All rows are made from the same 8 directions, up to rounding. Whole rows:
-6.0, 23.3, 12.7, -35.0, 12.8, 54.1, 44.9, -7.8, -8.4, 0.6, -2.0, -18.5, -8.6, -11.6, 5.3, -27.5
-23.0, -15.7, -0.1, -2.6, -10.9, -5.2, -1.4, -17.2, -28.4, -25.0, -2.5, -0.1, 14.2, 16.4, -13.0, -12.0
5.5, -18.4, -15.2, -52.1, -17.5, -18.8, 33.1, -1.4, 3.0, -22.9, 17.0, -2.0, 14.4, 13.3, -15.3, 16.0
-18.5, 12.5, 1.4, 8.6, 2.2, 13.9, -9.4, 9.2, -11.8, 25.9, -8.5, -3.4, 0.5, -20.1, 10.7, -29.0
15.2, 3.3, 7.4, 12.1, 12.2, 2.1, -12.5, -20.8, -17.3, -7.7, 3.4, 1.0, -4.5, 21.4, -0.1, 11.0
4.2, 10.3, 7.2, -14.7, -4.0, -30.4, 0.0, -31.8, -21.1, 5.1, 35.5, -0.4, 21.2, 30.5, 0.2, 2.5
7.2, 21.2, 1.4, -27.5, 16.7, -1.3, 55.3, 3.2, -19.5, 31.2, -3.8, 16.2, 39.6, 24.2, 31.4, 3.2
-24.7, 25.9, 7.0, -21.5, -5.5, -19.9, 42.0, -1.2, -6.3, 42.5, 22.9, 5.6, 39.4, 9.8, 19.6, -31.7
-32.7, 7.8, 13.5, 25.4, -7.9, -26.6, 47.4, 10.1, 35.6, 19.9, 7.7, 18.5, 26.7, 19.7, 6.6, -24.7
0.8, 22.8, 31.7, 18.0, 7.9, 19.2, 4.2, -26.4, 25.6, -13.5, 16.7, -13.2, -18.3, -1.5, -2.8, -5.0
0.7, 5.0, 4.0, -21.7, -6.4, -7.6, 5.9, -21.0, -7.1, -5.2, 27.8, -10.2, 1.5, 11.8, -9.6, -6.0
-9.2, 26.0, 10.8, -25.6, 18.4, 61.9, 50.3, 2.4, -7.4, 14.2, -9.4, -15.4, -12.9, -12.2, 9.0, -38.9

The start of a row, then its end:
-21.1, 13.8, 3.0, -10.0, 6.1, 14.3, -2.9, -9.5, -53.9, 17.5, -14.1, 0.1, 27.1  -3.1, 19.8, -23.9
-2.3, -0.9, 4.7, -40.0, -19.7, -26.9, 8.8, -26.0, -2.6, -23.4, 31.1, -8.2, 23.4  6.8, -7.9, 15.0
-4.2, 4.4, 14.6, 13.5, -1.3, -7.7, 10.3, -10.1, 19.2, -10.3, 6.9, 2.9, 4.5  8.7, -0.8, 4.7
26.9, 22.5, 12.6, -22.9, 35.2, 42.4, 40.4, -24.2, -38.5, -1.0, -9.2, -0.4, 4.5  31.5, 18.0, 8.1
-21.9, -18.0, -8.5, 59.8, -4.4, -1.1, -24.5, 15.3, 16.6, 15.5, 4.3, 0.2, -43.8  12.6, -31.3, -50.1
-13.0, 12.1, 3.6, 14.0, 8.6, 4.0, -23.3, -22.6, -52.7, 24.3, 10.0, -3.7, 2.2  20.3, 2.0, -36.7
27.7, 7.9, -1.9, 22.8, 29.1, 15.3, -13.0, -11.2, -31.7, 21.1, 0.2, 4.0, -21.6  34.8, 2.4, -4.7
-29.1, 18.4, 25.9, 17.2, -0.6, 5.6, -11.2, -29.7, -22.4, -3.9, 3.2, -5.2, 17.5  -0.5, 8.3, -22.5
7.5, -18.1, -28.2, -50.6, -8.4, -6.8, 14.2, 12.2, -27.6, -1.5, -3.2, 1.0, 14.9  3.1, -3.3, 8.9
-8.3, -23.0, -16.9, -26.3, -10.8, 22.7, 4.0, 24.0, 0.9, -27.6, -32.3, -5.2, -3.1  -33.9, -6.4, 8.3
-16.2, -26.6, -24.8, -18.1, -25.1, -19.8, -22.9, 20.3, -7.8, -7.1, -8.0, -0.6, 8.9  -23.6, -10.5, 0.0
18.4, 0.1, -27.2, -35.1, -2.0, 6.3, -25.3, 24.2, -14.2, 29.0, 1.2, -11.1, -13.8  -33.8, 4.4, 0.6
-17.9, 7.2, 18.4, 26.2, 6.6, 21.1, 42.8, 0.2, 33.4, -3.2, 0.7, 0.5, -15.6  15.0, -9.2, -29.9
-1.7, -23.1, -5.7, 19.0, 3.8, 14.7, 13.9, 2.4, 4.8, -24.0, -10.9, 2.9, -24.3  25.6, -24.7, -9.8
-1.5, -14.9, -15.8, 17.2, -2.8, -19.6, 12.5, 28.9, 20.1, 17.1, -7.6, 16.9, 0.3  11.2, -2.6, -2.2
23.7, 3.7, 7.6, -0.8, 3.1, -15.5, -27.6, -27.6, -10.6, -14.8, 17.1, -3.1, 0.8  12.4, -0.4, 30.2
-12.6, -13.8, -0.3, 43.4, 6.8, -6.5, -0.6, -11.1, -18.9, 1.3, 1.5, 11.1, -10.2  49.3, -18.2, -28.8
10.6, -13.2, -0.8, 1.6, -6.6, -36.6, -39.5, -36.2, -38.8, -23.6, 17.1, 3.8, 17.3  32.0, -8.5, 26.2
4.0, -32.3, -20.7, 8.3, -2.8, 30.7, -18.7, 25.7, 11.9, -27.3, -28.0, -8.3, -44.3  -21.5, -26.6, -1.2
-27.3, 18.8, 7.2, -0.1, -8.2, -1.0, 10.9, 15.8, 16.7, 29.6, 0.9, -1.3, 14.8  -29.8, 16.0, -26.2
-3.2, -9.4, -3.2, 30.2, 8.0, 10.0, -16.9, 8.0, -10.0, -1.2, -23.5, 7.3, -8.9  2.5, -0.2, -3.7
-11.8, -5.4, -15.2, -20.6, -15.0, -21.9, 13.4, 25.4, 9.1, 18.3, -1.7, 7.5, 22.5  -15.2, 7.9, -1.4
9.8, -12.1, -5.5, 7.9, -9.8, -18.6, 1.1, 18.0, 46.5, -7.8, 4.6, 4.3, -11.3  -8.2, -9.2, 20.3
-10.1, -26.4, -10.0, 18.1, 0.8, -6.2, 11.9, -7.2, -24.1, -15.7, -4.9, 11.2, -2.5  48.6, -22.4, -16.5
0.7, -15.1, 3.5, 12.9, 6.5, 2.6, 0.8, -1.9, -15.1, -33.5, -39.3, 17.1, 23.9  7.9, 11.5, 34.3
25.1, 15.8, 17.5, -45.9, 9.4, 15.8, 9.2, -39.0, -26.0, -35.7, 4.4, -10.9, 20.2  1.5, 13.8, 42.1
18.5, -3.1, -20.4, -57.6, -11.6, 0.1, -4.2, 16.6, 2.7, 1.4, 5.5, -12.9, 0.1  -36.7, 2.5, 21.6
0.8, 14.7, 19.2, 32.1, 11.5, 1.3, -27.7, -23.7, -15.7, 1.2, 0.5, 1.0, 1.4  8.3, 9.4, 1.3
37.7, 0.7, -3.0, 27.8, 18.4, -12.9, 4.5, 13.1, 30.3, 15.4, 1.2, 16.2, -16.0  23.5, 5.0, 29.1
24.7, 14.1, 24.1, 8.2, 30.0, 36.4, 20.3, -22.5, -7.8, -28.9, -24.3, 4.2, 1.3  15.9, 16.9, 33.1
31.7, -20.8, -40.8, -6.9, 13.7, 12.0, -7.3, 41.6, -12.3, 28.2, -20.3, 7.2, -29.6  2.4, -4.6, 3.3
-18.4, -5.4, 9.3, 17.1, -11.9, -9.4, -31.5, -19.6, -9.1, -19.3, 5.9, -6.0, 1.1  -3.2, -10.6, -6.9
6.7, 13.7, 12.5, -30.9, -2.0, 8.1, 19.1, -5.9, 16.1, -15.8, 0.4, -6.6, 14.9  -22.2, 13.4, 24.7
-22.8, 14.2, 7.2, -50.4, -10.4, 5.2, -6.3, -23.1, -55.9, -9.7, -7.2, -9.8, 49.8  -26.3, 23.4, 1.5
15.1, -2.6, 10.2, 10.6, 0.7, -18.7, -53.0, -46.7, -38.1, -27.0, 18.5, -5.6, 1.9  22.9, -8.2, 23.6
7.8, 20.7, 0.6, 4.8, 14.5, 26.9, -13.0, 21.6, 3.3, 31.3, -19.5, -3.3, -9.5  -38.1, 24.2, -2.9
-35.6, -0.3, 8.0, -7.1, -19.2, -15.4, 19.2, -10.3, 1.7, -5.6, 15.2, -2.2, 20.9  4.9, -7.8, -26.6
-41.1, -23.1, -17.2, 15.0, -13.4, -30.7, 13.1, 12.8, -33.5, 15.0, -13.1, 22.7, 35.5  31.3, -3.2, -33.6
-10.2, -12.6, -7.5, -21.2, -14.9, -17.1, -39.7, -32.5, -58.0, -18.4, 16.1, -10.4, 13.8  11.2, -13.9, -5.3
-24.9, -14.6, 4.5, -16.8, -9.0, 31.2, 24.5, 6.9, 4.1, -45.2, -36.2, -3.9, 10.3  -26.0, -2.5, 3.4
15.8, -6.1, -8.4, 27.3, 7.1, -22.3, 7.5, 18.0, 23.8, 20.7, 2.5, 17.7, -6.7  24.0, -0.1, 8.4
30.0, -3.1, -11.5, 10.6, 2.7, -35.2, -14.1, 16.3, 21.3, 19.7, 6.6, 15.2, 2.5  6.7, 9.1, 34.8
-6.4, 8.8, -2.2, 7.9, -2.6, 11.6, -38.4, -9.2, -13.3, 22.0, 25.7, -22.0, -35.5  -11.4, -17.0, -41.6
-12.4, -11.7, 8.8, 18.4, -17.2, 0.3, -43.2, -24.6, 10.4, -33.1, 23.4, -22.2, -34.8  -8.3, -35.4, -15.4
-4.4, 16.7, 11.1, 11.1, -7.6, 9.2, -39.0, -8.0, 22.3, 10.6, 27.4, -25.1, -35.3  -34.3, -11.5, -23.0
-6.8, -12.2, -15.6, 16.1, -11.0, -11.8, -11.7, 17.9, 21.8, 20.3, 19.6, -4.8, -31.6  1.4, -24.7, -31.2
10.2, 26.0, 9.5, 21.7, 14.9, 7.0, -26.5, -13.5, -9.8, 36.7, 23.1, -9.3, -22.6  4.4, 4.3, -23.6
-7.2, -1.6, 10.5, 10.0, -14.7, -52.6, -16.0, -22.6, -2.5, -10.3, 17.9, 12.6, 38.3  18.5, 5.7, 23.9
1.8, -14.9, -16.8, -15.0, -22.5, -44.6, -27.4, -0.1, -1.6, 2.6, 25.3, -0.4, 8.8  0.5, -11.8, 9.9
